The first 7 rows are patterns. Each new row is the sum of 2 different patterns, raised or lowered, with some noise. Before adding, each is slid sideways (what falls off one end comes back at the other) and multiplied by a number that may be negative. Names go in the order of the patterns.
In the rows, 128 means zero.
Known rows, each followed by the names of its patterns:
[146 148 149 117  98 161 125 154 125 147  99  99 164 164 111  99 127 105
 150  95 134  92 114 105 105 128 163 124 134 158 161 141 153 101 158 122
 134 136 162  96 151 101 159 103  92 106 163]  (5)
[145  98 153 161 153 141 117 135 108 157 107 149 149 163 156 118 117 153
  91 103 107 136 118 141 119 154 144 126 123 143 157 122  99 110 114  93
 142 111 148 105 120 108 119 115 151 106 103]  (4)
[111 122 157 112 138 143 144 151 143 118 104 134 121 122 126  97 127  95
 100  91  99 123  97 148 101  95 137 110 103 141 126  94 127 147  99 147
  92 148 129 146 144 132 147 140 137 100 115]  (6)
[146 108 110 139  95 109  96 145 107 118 143 135 165 140  96  98 165 159
 110 150 153 115 123 134 145 154 121 109 123 146 131 123 159 145  98  93
 116 144 102 145 129 152 128 160 133 121 146]  (1)
[ 93 125 125 128 112 104 135  97 152 155  91  91 164 100 144 149 152 108
 118  92 122 121 154 146 123 158 149 136 128 119 100  95 163 136 161 119
 120 155  91 106 139 135 124  92 164 161 156]  (2)
[134 148 119 164 126 147 159 137 126 133 164 112 136 100 110 132 120 127
 163 113 145 158 132 156  97 138 139 152 114 126 100  94 136 117 130 140
 125 102 162 125 162 131 114 118 142 150 114]  (3)
[132 157 111 123 120 154 131 124 157 113 103 131 108 115 104 141 122  91
 158 134  97 157 160 112 108 162  95  96  96 120 108 130 129 128 161 131
 161 134 129 150 151 165 159 137 133 113 100]  (0)

New rows, each followed by the names of its patterns:
[122 148 126 112 120 132 121 117 116 113 134 112 104 105 113 111 103 152
 127 115 125 128 107 135 117 109 113 134 115 130  99 148 136 132 151 139
 152 127 141 117 113 113 108 139 132 146 121]  (6) (1)
[126 137 101  76  91 107  92 125 102 137  93 119  96 123 115 154 107  92
 145  76 151 162 134 136 117 117  96 158  96 127 148 141 158  98 104 132
  70  89  87 118 101 140 112 148 135 101 116]  (4) (6)
[134 142  87 123  84 119  98 105 106 104 108  86 106 141 107 124 131  85
 121  97 129 100 137 115 137 104 128 137  98 118 100  76  76  99 106 124
 123  82 116 103  97  98 108 115 128  90 135]  (4) (3)
[116 114 122 110  86 113 126 121 126  85 129  95  95  98 116  95  91 128
 101 123 137 120 114 130 104 139  96 108 118  90 129  89 102 117 139  96
 116 145  98 109 119 109 113 123  81 120 103]  (1) (3)
[127 116 133  64 140 144 110 145  94 116 139 160 116 151 112  97 101  77
 115  92 131 117 122 108 112 100 113 142 118  69 160 133 131 108  96 105
  93  64  65  91 117  71 109  98 113 145 114]  (4) (6)
[159 147 147 169 129 102 163 147 120 110 155 129 154 129 157 113 128 113
 104 121 191 140 165 159 164 167 138 102 173 140 143 125 191 131 176  95
 164 115 108 109 154 159 137 172 145  90 145]  (5) (2)
[145 130 154 138 127  81  77 107 128 102 123  87 135 101 109 128 112 105
  95  77 107 106 124 117  69 155 116 101 144 152 111  92 125  84  80  69
  88  87 100 126  97 144 112 139 101 130 119]  (5) (0)
[140 120 160  87 135 134 102 122 179 114 170 122 172 148 155 140  93 113
 146 115 127 125 154  84 166 149 183 161 124 105 145 153 104 147  88 151
 129 139 123 117 122 125 104 150 154 108  82]  (5) (0)
[118 157 133 162 157 146 170 144 126 104 143 117 129 138  99 130 113 118
  96 122 139 118 149 119 108 139 116  97 145 149 116 120 141 116 147  91
 162 139 151 147 129 159 156 147 101 124 123]  (6) (1)
[169  99  85 106 171 119 144 112 157 153 136 168 113 119 170 169  86 149
 108 109 125 142 147 170 146 151 116 111 124 109 109 122 132 124 156 143
  85 105  86 137 121 119 150 133 128 116 122]  (6) (2)
[148 158 148 152 165 131 151 163 134 149 180 174 176 160 134 146 166 200
 134 150 193 132 212 184 197 199 162 167 152 217 133 183 153 171 186 147
 152 213 121 158 174 171 181 143 164 192 196]  (4) (3)
[102 120 149 116  97 100 103 109 119 135 131 137 138 148 128 124 129 120
 126 153 130 139 111 104 137 121 103 124 119 135 106 136 151 126  95 123
 111 115 104 118 123  89 148 136  89 123 153]  (2) (0)
[138 120 154 125 130 108 133 109 114 122 162 125 133 159 156 157 154 109
 139 148 151 132 163 128 143 119 154 127 125 121 146 142 154 147 127 131
 159 120 135 129 152 107 127 156 165 125 132]  (5) (1)
[168 163 171 138 155 146 127 167 163 156 169 160 155 166 158 189 145 147
 167 149 152 158 167 149 168 187 169 168 180 160 154 158 158 149 146 141
 147 148 143 141 157 145 161 176 171 166 129]  (3) (0)
[ 97 100 105  93 131 138 125 121 134  98 151 133 104 115 103 103 132 156
  96 129 105 122 155 127 140 131 161 141 113 152  82 143 138  95 130 143
 107 101 158 118 124 156 103 155 105 100 115]  (6) (3)
[109 126 119  95  96 148 121 157 134 114  92 155 126 159 145 133 116 107
 143 151 130  88 129  93 139 114 136  95 104 120 106 114 155 104 132 135
 131 128 143 106 125 133 125 149 159 104 147]  (5) (3)
[ 77 146 145 130  71 115 128 124 108 112 113  97 124 149  89  95 149  99
 117 144 147  89 123  71  93  96 130 135 106 149 118 132 105  95  74  73
 148 127 129 127 122 149  80 103 116 124  98]  (4) (2)
[109  81  61 125 105 111  73  75 107  62  98 107  79 103 111 128  78 103
 132  67 105 124  85  78 130 128  64 142 114 139 118 107 101 105  86  63
 109  63  79 107  63  91  47  63  75  77 106]  (6) (0)
[111 142 102 141 140 167 158 125 145 158 120 122 118 119 108 162 134 167
 136 128 148 117 134 136 125 122 103 137 162 142 122 119 127 124 120 112
 150 104 136 158  96 122 171 129 150 140 154]  (4) (2)
[ 97 139  94 146 117 160 143 129 161 176 133 123 142  93 124 195 164 180
 123 137 153 124 105 165 160 159 123 168 163 184  82 120 124 145 118 125
 141 126 172 165 101 114 193 109 136 147 154]  (4) (2)
[148 114 114 155 113 164 162 149 150 119 138 112 150 112 140 144 152 149
 122 110 166  87  94 115 133 114 151 123 145 148 139 116 155 147 136 106
 122 126 100 153 121 157  98 120 106 121 131]  (4) (6)
[ 66 136 138  91  95 100  55  99  94  76 112 132 118  89  97  92  43 103
  85 118 102 138 103  38 119  95  91  80  68 113 137  59  94  70 120  44
  45  69 159  96 103 121 138 129 110 103  97]  (5) (2)
[170 131 183 174 169 177 172 172 187 168 151 166 152 157 185 166 162 176
 161 172 176 151 144 182 149 165 175 142 175 125 147 140 151 153 139 165
 128 141 164 148 149 170 148 152 161 191 143]  (6) (3)
[ 94 122  96 122 133 112 109 142 125 130 121 125  94 121 142  93 103 135
 120 122 129 141 148 125 122 118 136 104 105  98  89 116 109 105 125  90
 111 128 114 139 109 120 109 137 109 117  88]  (3) (0)
[129  82  99  60  80  86 141 135  67  84 123  85  51  98  88  86 105  59
 110 127 113  98 106  93  51  86 117 122 105  56 119  54  74  44  73  65
  66 119  59  52 121  98  66 137 112  97  81]  (6) (1)
[119 148 144 138 130 134 114 131 137 144 124 116 122 130 117 132 143 107
 119 149 149 147 143 123 106 175 149 131 163 152 122 130 157 132 152 109
 108 130 138 132 149 141 152 129 110 138 123]  (1) (3)
[122 135  85 107  74 103  82 138 108 116 162 133 180 139 100 118 171 177
 135 148 148 102  98 133 161 131 114 102 140 140 124 143 137 119 102  81
 104 119 113 132  96 167 130 125 150 144 125]  (1) (0)
[136 132 154 141 165 120 148  97  96 156 136 109 156 177 156 103 179 137
 124 145 157 130 129 159  87 120 142 152 140 177 130 158 153 166 180 165
 152 174 143 197 194 136 175 106  87 124 157]  (4) (0)
[180 127 129 128 147 111 159 139  95 126 176 138 116 172 102 150 140 174
 147 147 140 143 118 145 117 106 112 103 102 185 135 152 121 150  92 167
  98 163  84 157 176 145  92 136 130 110 172]  (5) (1)
[ 84  70  88 115  81  92 108 136 114 123  87  95 105  95  91 105  62 100
  89 131  79  82  90 119 130 110 133 113 106 137  99 136  82 126 105  76
 131 137  80  83 121  85  97  98  88 103  75]  (5) (6)
[177 188 175 145 196 143 194 180 142 163 182 160 150 182 169 139 196 143
 191 161 162 144 148 174 136 153 134 165 167 164 160 158 159 161 163 148
 158 129 170 179 166 154 160 142 158 161 174]  (6) (3)
[ 88 134 144 116 113 106 102 112 106  98  85  87  92 101  88 120 122  99
 112 138 125 115 122 104  91 110  97  91 127 135  79 107 116 103 108 120
 108 106 116  82 115 102 100  96 100 109 107]  (1) (3)
[ 82 106 100 104 101 114 116 124  97  90 114 150 114 111 125 107  93  74
 127 103  96 100  94  83 135 104 104 115 114 119  86 125 134  96 106  97
 118 139 143  68 101 118  95  94 135  95 116]  (5) (1)
[135 112 122 107  86  99  82  98 154 128  88  73 120  74  76 131 123  97
 115 101 132 129 124  89 115 106  76  97 143 140 112 100 153 108 120 108
 108  91  98 132 101 105 137 137  92 157 144]  (4) (1)
[155 117  76 105 139 104 129 115 123 106  88  95  80 103 103 102 135 140
 107  55  91  94  93 124  86 152 122 123 106 102 147  93  67  72 140  83
  94  83 131 108  94 140  94 115 143 109  56]  (1) (2)
[128 163 175 138 123 189 108 106 138 147 129 184 157 203 173 181 141 155
 139 127 128 109 145 150 118 108 122 143 154 155 187 161 159 109 180 160
 171 133 155 137 142 179 157 167 148 134 152]  (4) (0)
[140 154 134 152 153 168 125 177 183 157 128 157 128 129 144 163 128 154
 140 153 155 168 181 136 135 170 176 168 175 144 171 141 159 160 176 157
 151 131 166 151 136 149 139 130 167 130 150]  (5) (0)
[130  91 138 107 146 122 164 129 111 146 121 125  80 122 103  91 172 113
 112 159 162 135 124 138  78 106  94 112 107  95 122  90 120  90 119 124
  95 158 115 118 156 113 103 126 101  93 144]  (6) (0)
[177 110 137 103 139 127 177 170 119 143 167 164 142 148 111 137 163 169
 173 149 151 161  96 128 145 131 123 110 152 180 144 121 136 136 124 147
 113 162 103 174 181 129  98 157 112 141 163]  (5) (2)
[120  94  50 105 111 132  85 143  80  76 113  59  80  85  97  74  83  99
  45  91  65 119 120 148 114  81 139 121 123  57  92  94  74 143 117 111
 137 133 149 106 104 119  82  93 129  76  48]  (6) (0)
[114 111  99  61 163  85 158  81 122 134 140  91  82  94 103 111 162  75
 124 105 117  90 139 161  63  81 105 122 113 125  88 162  93 155 143 132
 150  86  82 120 119  71  76  76  62 139  72]  (5) (3)
[169 135 172 167 207 125 179 111 172 134 101 120 181 169 177 188 163 103
 179 130 184 156 154 150 138 181 182 140 150 131 111 158 144 162 120 140
 141 145 150 205 135 143 204 208 142 193 119]  (5) (2)
[100 128 145  98 132 142 127 116 151 138 112 106  91  98 158 131  98 104
 148 114  93 124 134  94  92  87 127 129 127  97 128 130  92 101 148 159
 124  90 130  98  99 105 108 101 101 118  93]  (4) (1)
[105  99 112 173 129 116  62 166 157 149 166 114 178 135 170 115 139 135
 124 127 117 134 119 116 141 122 145  80 141 116 116  96 129 109 122  75
 117 134 145  68 134  87  80 149 139  77 146]  (5) (6)
[162  66 142 120 135 102 112  91  84 140 138  76 128  68 122  88 117 135
  90  85 103 155 113 161 116 142 120 148 100 150 124  95  87  99 140  85
  83  89 111 143 117 151 108 123  90 134 102]  (5) (3)
[116 151 164 174 100 159 122 144 105 134 149 183 143 180 144 132  96 171
 113 161 144 143 102 132 186 164 154 132 165 108 179 122 134 103  99 111
 147 165 143 112 160 149 150 163 167 113 154]  (5) (1)
[156 131 102 142  87 128  98 124 130 134 153 102  82 159  84  73 116 144
  97 116 130 121 111  94 107 117 144 111  88 120 106 103 133  99 149 109
 132 117 113 107 128  78  95 151  77 137 142]  (4) (0)
[131 122 153 129 156 128 154  98 138 149 179  91 172 147 135  97 140 132
 150 147 159  97 125 125 116 110 148 154 121 134 170 129 131 128 127 162
 112 186 161 144 147 139 141 113 109  98 142]  (5) (2)
[181 168 162 142 158 177 152 128 177 161 110 105 133 151 142 149 154 166
 146 159 171 131 179 149 145 153 171 105 125 114 154 138 156 146 158 167
 161 113 139 195 158 118 176 184 140 157 143]  (5) (1)
[138 150 134 170 190 154 164 170 135 161 155 142 156 141 152 167 144 155
 151 150 165 122 136 112 144 144 126 156 134 159 115 147 125 152 168 155
 141 173 143 171 136 137 142 137 154 134 143]  (4) (3)
[120  95 109 134 132 157  95 123 105 122 100 101 154 144  80 122 132 150
  96 144 115 149 105 136 130 121 127 118 110 128 144 106 134  88 150  92
 131 141 143 158 141  81 114 171 135 131 123]  (4) (1)
[143 118 178 148 120 162 177 179 143 173 149 118 156 114 150 170 179 101
 105 178 146 117 142 150 129 144 108 155 144 143 120 132 151 139 131 173
 189 173 140 180 119 161 122 149 123 159 136]  (5) (1)
[137 170 118 173 148 158 101 161 114 158 134 184 132 143 176 166 154 166
 147 189 159 161 135 195 113 160 111 161 114 125 149 178 173 175 172 165
 122 209 170 204 171 172 149 107 207 212 128]  (5) (6)
[119 192 206 176 158 162 171 139 176 214 116 159 173 140 124 194 198 111
 170 201 208 171 194 148 183 159 155 170 151 173 161 121 147 127 118 135
 152 160 203 141 141 172 163 148 162 146 183]  (5) (0)
[ 70  83  88  97  97 107 107  66  68  99  92  85  99  82 109 100 121  85
  99  89  97  80  83 103  88  74  84  82 119  64  81  78 103  79 107  83
 109  89  99 119  92  68  98  97  69 106  99]  (5) (2)
[ 92 132 156 179 122 142 120 111 172 129 167 172 168 143 171 164 148 164
 156 120 166 179 114 145 184 131 152 162 136 196 128 136 127 156 120 126
 104 115 165 143 153 173 101 167 155 128 148]  (6) (3)
[117  79  99  86 101 105 121  94 112 120 117  88  96  99  90  81  79 108
  93  90  96 107 128 115  91 100 113 122  84 120 117 102 102 108  99 122
 109  84 110  98  88  88 109 112  84  92  82]  (4) (1)
[100 108 134  83  55  90  64  90 104  75 102  90  97  81 103 108  65  44
  95 113  93 120  88 140  66 119  84 119 116  77  83 109  81  62  67 103
  49  96  50 118  88  87  62 130  87 112  84]  (5) (2)
[128 153 154 160 102 183 161 160 113 136 141 165 120 130 167 118 182 152
 115 114 192 109 158 148 149 130 128 112 146 134 156 180 137 194 167 144
 137 144 130 106 181 162 170 154 136 180 126]  (2) (3)
[166 168 177 126 141 148 123 140 114 146 117 177 142 119  91 184 100 130
 144 176 129 140 119 125 114 177 149 148 160 165 126 121 149 135 100 152
 143 153 141 113 164  86 111 133 131 133 125]  (5) (2)
[168 157 143 163 159 158 138 162 160 181 154 155 164 162 152 178 148 169
 131 182 181 179 147 152 141 163 169 196 145 161 142 171 161 177 184 150
 137 189 181 171 191 153 182 162 200 166 181]  (5) (3)
[154 154 162 163 167 161 159 166 180 141 143 175 164 151 153 163 179 167
 132 158 163 160 140 160 164 163 181 172 152 147 163 158 162 157 173 142
 173 141 155 149 181 171 174 191 167 171 162]  (2) (3)
[130 151 115 113 103 155 109 142 171  90  81 158  93 131 127 158 109  91
 127 130  99 173 167 111 134 172 108 103  97 103  89 157 135 153 149 125
 176 106 113 155 152 155 127 161 157 137  82]  (2) (0)
[201 187 185 147 175 142 166 150 153 137 166 161 159 144 184 188 154 186
 177 202 139 181 157 140 155 126 150 202 179 137 148 175 153 126 175 169
 164 140 138 154 161 169 140 158 170 132 133]  (1) (3)
[177 120 155 173 146 172 135 154 156 171 135 125  99 156  99  92  98 111
  99 142 123 176 178 132 107 166 169 138  85 117 128  77 163 141 154 130
 140 138 117 131 191  89 107 181  81 132 185]  (4) (0)
[136 100 115 127 132 113 102  94 104 101 100 126 105  93 100 143  92 150
 128 116 106 130 124  99 113 108 102 118 106 122 121 106  91  98 130  96
 123 104  95  99 113 112 137  86 120 132  99]  (3) (0)
[116 105 126 121  88  91 138  97  95  94 101 119  98 111 129  90 116 112
 103 110  76 110 103 112  76  89  77  73 114 106 102  99 107  83 133  88
 128 107  79  99 124 118  99 113 128  91 133]  (3) (0)
[128 186 168 161 138 165 141 141 111 128 143 122 135 124 182 132 161 163
 154 191 172 148 145 182 175 125 146 170 157 132 149 156 185 144 130 163
 152 134 145 159 151 108 129 134 137 148 164]  (1) (0)
[136 135 176 118 133 144 172 133 143 100 149 132 112 113 184 159 120 115
 114 128 131 146 151 154 145 141 118 151 172 138  96 117 129 119  96 109
 124 106 108 130 140 189 141 108 126 189 169]  (5) (1)
[156 163 144 150 170 131 142 149 152 160 164 173 125 132 162 189 148 159
 155 163 168 198 182 180 168 162 127 178 144 152 151 171 160 170 134 177
 135 140 126 183 139 184 134 190 190 172 135]  (5) (4)
[114 114 118 109 120 134 107 147 126 137 121 132 168 107 106 134 119 115
 127 149 111 142 145 150 137 150 120 115 120 106 122  99 134 130  95  91
  91 109 106 126 136 154 120 116 138 124 140]  (1) (0)
